All groups share one centre, and each spreads out both ways along 12 directions, with some noise.
Some rows, each with its group after it:
[  4  32 -24 -14 -29 -18 -10  12  11  -7  28  27  30 -18  38  12   6 -13
  -7 -44] => Z5
[ 12   5 -22 -11 -17  -6  -9   4  -3 -35 -26  36  17  21 -22 -27  69  20
  37   1] => Z186
[-11  36 -29  13 -55  23 -14  25  24 -11 -13  40 -24  40  18  64 -54  15
   0  17] => Z817
[-26  -2 -30  16   4   1 -48  39  26 -22 -19   2   7 -14   0 -26  30   2
 -18   4] => Z923
[ -2  12 -13 -24 -25  12   9  30  24   1  30  39  -2   6  -3  38  12  25
  61  47] => Z817
[-37  28 -29 -27 -49   9 -40  15 -27 -17  23   3 -22 -26  35 -10  31 -19
  -6   8] => Z923
[ 20 -23   5  34 -46 -17 -26 -37 -37 -51 -12  11   1  36  21  21  -4  30
 -23  34] => Z817
[-27  40  -9  16  35  -9  32   7 -44 -51 -18 -29 -13  33 -50   4  20 -11
 -23 -22] => Z5
[ 33  19  27  11 -58 -34   3   7 -38 -11  -7 -18  11   4  23  -1  29  -1
  33 -13] => Z923
[ 19 -39  -3  33  19  13 -19  20  40  23 -17 -21 -33 -43 -12   0 -34   7
  -1 -22] => Z186
[  6  63  31  34  -4 -18  59  21 -11  22  -6 -42 -10  33  10  43 -34  -1
   6   5] => Z186
[ -5  55  -4 -15  22   0  50  13 -23   8 -27 -57 -28  33 -30 -11  17   1
  11 -16] => Z5
[ 10  -4  54  25  20  -8 -21  -7 -40 -51 -39 -20  32  50 -23   1  -7  29
   9   8] => Z923
[ 11  52  28  -4  21  18  59 -35  22  25 -36  52  35  42 -27 -44  13   6
  21 -17] => Z5
[-11 -41  23 -35 -20  -3   2   1 -34  62  31 -56   1  -9  14  13 -35 -68
  -6   1] => Z817
[-26   0 -43   5  32  29   6  27   3  -9  12 -34 -12  -2   8  13 -28   2
  -9 -20] => Z5
[ 32 -28   0  -9  34   7 -14  17  17  -5 -47 -45   0  16 -22 -20   3  43
  30 -26] => Z5
[-33  23 -64   4   0  23  19  37  21 -10   5  17 -15  15 -25  27   1 -34
 -17 -21] => Z817
[-13  -6 -42 -21 -10 -27 -23  11 -32 -22 -10 -41 -61   1 -20   6  40  -4
 -36   6] => Z923
[ 29  61 -12 -12 -12   0  35 -30   0   1  -4  17 -23  25  30  26 -26  63
   0   2] => Z817
[ 11   4   8   1 -20  -3   2 -40 -31   1 -29 -20 -29  40   8   8 -14  22
 -21  31] => Z923
[ 23 -51 -19  17  26  39 -11 -10  20  -6 -38  -5 -21  39 -44  25 -67   8
 -15 -25] => Z923
[-19  33   0 -15 -42  -6 -13   6 -57 -14  15 -26 -30  11  19  51 -43 -25
 -15 -21] => Z923
[ 21 -57  10 -34  17 -17 -45 -33   0   6 -22   0  19  -2  -2 -37   8   9
 -20  -2] => Z817
[ 16 -42  -4 -33 -37  -4  -8 -13  16  46  30  24 -36 -27   6  41 -31  -6
  12  31] => Z5
[  0   2 -22 -26  13 -26   1 -25  20  -4 -46  38 -18  23 -56 -31  60   1
 -42  14] => Z186
[ 40  22 -23 -15   8  20  29   2  31  18 -18 -16   0  24  17   3 -30  50
  21 -40] => Z817
[-26  45 -13 -16 -38   5  -1  11 -29  24  11 -33 -78  -7  25  42 -39  -9
  -9  28] => Z186
[ 55 -33 -38 -34   1 -21  17 -31  30  10  -7  17  -7 -20  -5 -26  45  41
   6 -22] => Z923
[ 50 -18   8   3   1  -7 -20 -31  10  11 -36 -28   2  -8  28 -34 -11  38
 -10 -39] => Z186
[-25 -23 -20  -6  24 -29 -36  40   6 -49  32  13  13 -34 -29  21  32  -7
 -11   0] => Z923
[ 13  35   3  30 -30 -15 -34  -7 -22 -42 -21   8 -33 -40  13 -26  32  34
  -2 -16] => Z5
[-13   0 -47 -29   7   6  23   5  27  23  32  12 -10  18   8  57 -36  -5
 -16   6] => Z5
[-10   1   4  23 -23 -23   2   9 -20  -4  -6 -28   9   7  17  -4  23 -40
 -30   8] => Z817
[ 14 -26  19 -13 -37  13 -17 -11  12  38 -10  39  11  -9 -11 -28   8 -22
  25   3] => Z5
[ 34   0  22  10 -29   8  39 -63 -15  33  -7  17 -26  -2   4 -27   8  10
   8  20] => Z5
[-23  -3  23  61 -11  -2 -23   6 -33 -37 -24 -21   4   4   4 -14   5 -28
 -32   0] => Z817
[-20   8 -43 -38 -18   3   2  -1 -19   0  -9 -24   7  39  21 -15  35 -17
 -19  10] => Z817
[-42  -8 -30  -9 -12  30 -46  48   2 -18  -2   0 -38 -41 -24 -16  39 -24
  25   5] => Z923
[ 15  27  23  11  -4 -28  10 -10  39  37 -33  37 -20  -4 -20 -20  23 -10
 -20  25] => Z186
[-13 -44   4 -48   6  23 -50  14 -25  -8 -34 -13 -25  50 -67  42 -54 -28
  -8 -19] => Z5
[ 18  72   8 -25  25 -22  66 -43 -21 -35  15  40   5  33 -15  40  -7  53
   4 -12] => Z186
[-34  11   4 -18 -34 -26   3 -10 -32  15  18 -24  25  50  41  25 -14 -49
 -53  34] => Z817
[-19  16   8  -2   5  14 -40   7  11  -9 -15   7  10   7   4 -17  -2  10
   2  11] => Z817
[-49  19   6   4  17  36  47  43  11  47  26 -17   9  -7 -22 -14  12 -59
  46  16] => Z186
[ 10 -25   2  50 -68   2 -48  42  12 -19 -32  -5   2  -2  18   0  25   1
  30  18] => Z186
[ -4  23   3  19  41 -27  13  39  28   5 -17 -32 -34   6 -26  35 -27  11
 -30   5] => Z186
[-24 -14 -37   4  17  22 -19  54  43   5 -14   0 -44 -27 -43   5  12  -5
  13  -3] => Z186
[ 37  13  -3 -17 -42  10  33  -9  22  54  22  30 -39 -38   9  11   1  20
  57   5] => Z923
[ 20  66  36 -22 -22 -21  -9   5  12  58 -29 -43 -11 -17  63 -37   5  26
   9   4] => Z817
[ -4  11   6  23 -25  -3 -42  48  -4 -25 -16 -14   2 -17  12  -7   7  -4
  18 -22] => Z923
[ 11  24  13  26  14 -37 -10  39  -7 -48  11  -2  17 -46  -8  -8  47  14
  22 -34] => Z5
[  7  -8 -20  -1  25 -29 -30  72  35 -27  29 -20  46 -41  23  14  17  13
  29 -33] => Z5
[ -4  10 -18  -2  22  15  41  23  35  42  19 -10  10 -26  10 -27  41   1
  46  13] => Z923
[-19 -38  16 -22 -28   9 -23  36   8  55  20 -20  18 -13  11  13 -31 -71
  10   3] => Z817
[ 20 -55  -5  10  41  45  12  -3  -2   5 -11 -28 -17 -14 -42 -29  -1  23
  58 -16] => Z186
[ 33  -4  -9  30  -4 -24  42 -36  -8 -27   8 -12   4  27  30  25   2  46
 -21  21] => Z5
[ -3 -14   3   7  25 -22 -26  54  23  -1  -2 -69   8  -8  27  34 -30  12
 -11  -3] => Z186
[  7  24  39   0  11 -10   6 -20 -36 -18  -7 -17  15  35   1  18 -33  22
   8   1] => Z923
[ 15   0 -34  29  44  18  -3   7   1 -29 -37 -22 -46 -17 -38 -17   7  39
  -2 -53] => Z186

New rows. What belongs after each?
[ -1   0   6 -17 -15 -42  38  -8 -44 -12  37 -16  18  17   4  31  20 -20
  -4  11] => Z923
[ -9  -7 -16  -8 -19 -30 -41  29 -40 -37   2 -46 -30 -39   8 -14  61   1
  -1  -3] => Z923
[ 63 -24 -15 -11 -59 -18  10 -26 -10   1 -18   7  12  24  15  14 -21  -2
  -3 -60] => Z923
[  2  21 -10   2  25 -30  31 -30 -17 -32  -1  -1  19  34   4  -5  27  15
 -41   3] => Z817
[ -9  -3  -9  13  -9   9  62 -15  21  47  12   2 -25  28   0  35 -25 -15
 -10  56] => Z923
[ 50  22  31  20 -28 -32  -1  14 -42  -5 -44 -79 -33   4   9   6  -9  28
  16 -44] => Z923
[ 26  10  62  21  18  -4   4 -20 -37 -30  -9  13  -7 -12 -41 -11   4  24
  35 -13] => Z5
[-40 -16 -57 -28   5  -6  21 -12  -1   3  23 -17   1  20  11   8  28 -36
 -59  23] => Z923
[-28 -30  -2 -25   4   6  -8   4 -59 -37  37 -13 -23  -4 -33  50 -23 -23
  11  -6] => Z923
[  9 -29  17 -18  25  10 -29 -45  -4 -21   9  48 -20  -9 -27  22 -43  29
 -17   6] => Z817
[ 29 -13  26  24  16 -41  24 -20  -2 -17   9  30 -31 -17 -46  37  -4  26
  -9  31] => Z817
[ 11 -36  -7  -8 -30  25 -21  19   2  22 -23 -43  21  42  32  10 -44 -13
  20 -15] => Z817
[  5  -8  21  27  11  -5 -19   0 -31 -42 -41 -21  -5   4 -33 -38  37   7
  10 -16] => Z5
[ -3  22  60  -5   1 -14 -24  -6 -49 -30  34   1   7 -36  15   4  10  42
  52  30] => Z923
[ 26  15  44  13  19  -3  13   6  10  -9 -33   7   5  25 -46   7  -2  34
  46   7] => Z923
[ 50 -23 -22 -34   1  15  18 -22   5  45 -27 -60 -12  10  32 -20 -16  30
  16 -39] => Z5
[ 24 -36 -14 -11 -22  19  10   9   2  18 -19 -33  10  33  -4   1  -6   3
  36  -7] => Z186
[-26 -28 -23 -26  16  27 -16   0  -1 -40  24  50  21  31 -33  21  19  17
  21  30] => Z817
[ -5  31 -29   0  -5  25  32 -12  -2  19 -12 -30 -58  22  19  16 -17  37
  -2  46] => Z5
[ 38 -15  21 -13  27  -7 -33 -40 -11 -34 -11   5   5  -3   7  -2 -23  66
  -4 -23] => Z923
[-38  -9 -20  14   5  22 -51  51   4 -29  -2 -13   5 -15   5   1  -9 -23
  -3 -27] => Z923
[-36  28 -26 -26  -9  25  -9  27 -10  35 -22 -62  19  17  41 -46  14 -42
  -5 -34] => Z817
[-46 -20 -23   1  36 -17 -21  -4  -8 -37  29 -14  15  19  20  29 -21 -15
 -77  28] => Z923
[ 18   5 -51  14 -14  32  70   4 -25   4  31 -27 -22 -25  -2  -6  12 -20
  40 -70] => Z817
[-11  52  16   7 -34   6  43 -29 -19  15  23  29  -3  15  41  22 -18   3
  10  38] => Z5
[ 19 -13 -24   1  12 -44  34  33  11 -20  34 -36  31   6  28  38  18  13
   2  12] => Z5
[-54  32   3 -32  38  -1 -23   3 -25 -45  30  14  47  21   7   0  21  -1
 -15  10] => Z923
[ 21 -29 -28 -30  15  13  -8   4   1 -26  22 -13  -6  12 -10  46 -31  44
  22 -22] => Z186
[  5  35  34  18 -26  69 -21  -7   6  14 -59  25  -6  40   2 -33 -39  29
  55   7] => Z923
[  9 -44   4 -21  31 -17  -9  37   5 -13  48 -26  44 -15  -8  45 -30 -13
  26 -35] => Z5
[-34  17 -47  -8 -24  18 -30  31   2 -13   3 -13  -3  -2  26   5  -8 -21
 -24 -16] => Z5
[ 32   1  -9  34   2 -12 -27  -3  45   1 -26  29 -48 -39 -12  13 -32  22
 -39 -31] => Z186
[ -6  -1   3 -41  80  11  49 -27  -2  22  34 -24 -22   3 -23   7 -12  42
   2  36] => Z923
[  1  -2  15 -15  82 -20  -3   4  -7 -36 -18 -38  34  15 -31 -29  42  48
  10  -2] => Z923
[ 21  14  44  48 -19  -3 -35  55  26 -24 -42  28  -4 -12 -42   8  -1  13
  55 -13] => Z923
[ -8 -22 -26  11  44  21   0  18  18 -37  14  27 -34 -25 -64  34 -17  22
  12 -16] => Z186
[ 19  -2   3 -60   8  16   0 -19  -7  29  -6 -27 -19  11   6 -11  -6  43
  29  10] => Z817
[ 18 -28  26  -9 -39  19 -14 -45  -4  17  29  55  38 -19  30  -7 -40 -18
  14 -20] => Z5
[-20 -51 -48 -64   1  -6 -23  10   1   5   4 -12   1  45 -22  32  -2 -25
 -27  17] => Z186
[-18  18   0  12  -8 -20 -33  48  41  22 -19 -10 -21 -18   9   0  11 -14
 -21  23] => Z186
[-28  -5   3  63 -33  39 -13  26 -11 -16  14  15 -51 -43 -14   4  -9 -14
  29  12] => Z186
[ 19  46  15   9 -50 -32 -17  53 -24 -23 -11 -13  22  -6  19  15  14 -25
  29 -63] => Z923
[ -3  76  19 -14   3  24  50 -48 -27  16 -34  20 -21  45 -19 -20 -14  12
  -1 -16] => Z5
[-13 -34 -29   8   3  52  19  22 -33 -15  13 -57  -5  24  -4  27 -30  -9
  41 -27] => Z186
[ 44 -30 -39  10   6 -16  31   7  22  20 -42 -54  -7  12  -3 -34  43   9
   1 -26] => Z923
[ 10 -25 -16  45   5   1  31   8  -4 -23   5  -4 -18  17 -30  52 -33 -11
 -14 -13] => Z817
[-29  -6 -51 -20  36  52 -20   2  14 -42   0  44 -13  -9 -49 -24  21  13
  12 -24] => Z817
[  7  11  18 -23 -31   6  -9  -7 -39 -13  13  12 -22  -2 -14  27 -10   3
  28 -10] => Z923
[ 34  18  46   0  27 -43  28 -22   1  46 -18 -50   7   4  26  -5 -31   2
 -41 -21] => Z817
[ 23   8  11  11 -34   0 -15   3  -6 -24 -28  35  12  44 -23  25 -23  -6
   9 -29] => Z923
[-22   7 -23  18 -44   6  22  -8 -17   1  -9  -4  -1  29  18 -13  37 -33
 -18  28] => Z5
[ -4 -21 -48 -51 -58  24 -48   4  -8  -6  14  20 -37  -4  13  13  15   3
  17  18] => Z186
[ 34   2  17  50 -29  20  -1   9 -22  -8 -26 -57 -27  -7  35   1 -23  38
  38 -12] => Z186
[-21  60  -8  14 -38  30  65  22   9  60 -18 -10  -1  59  16  24 -41 -48
   9   3] => Z923
[-22  25  50  27  16  17 -52   7 -10 -30 -12  12  -4   7   0  24 -59  30
   1  17] => Z923
[-14  33 -53 -58 -18 -19  -4  11  -6  -2  31   8 -19 -22  19  20  13 -22
 -33 -29] => Z923
[  2   6  39  62   4   8 -23  19 -25 -11   5 -57  19 -32  53 -25 -19  14
  23 -15] => Z186
[ -7 -21 -28 -21  53  25  21 -22   3   1 -19 -22 -18  46 -37  12 -29  12
 -28  -3] => Z923
[ 14  -7  -1  41 -46  23  35 -16 -21  45  -6 -73 -33  10  62   7 -49 -11
   0   5] => Z923
[ 15  27 -25 -14 -27  13 -10 -47 -47 -40  11  16 -65  -9  13  40 -36  45
 -21 -21] => Z186
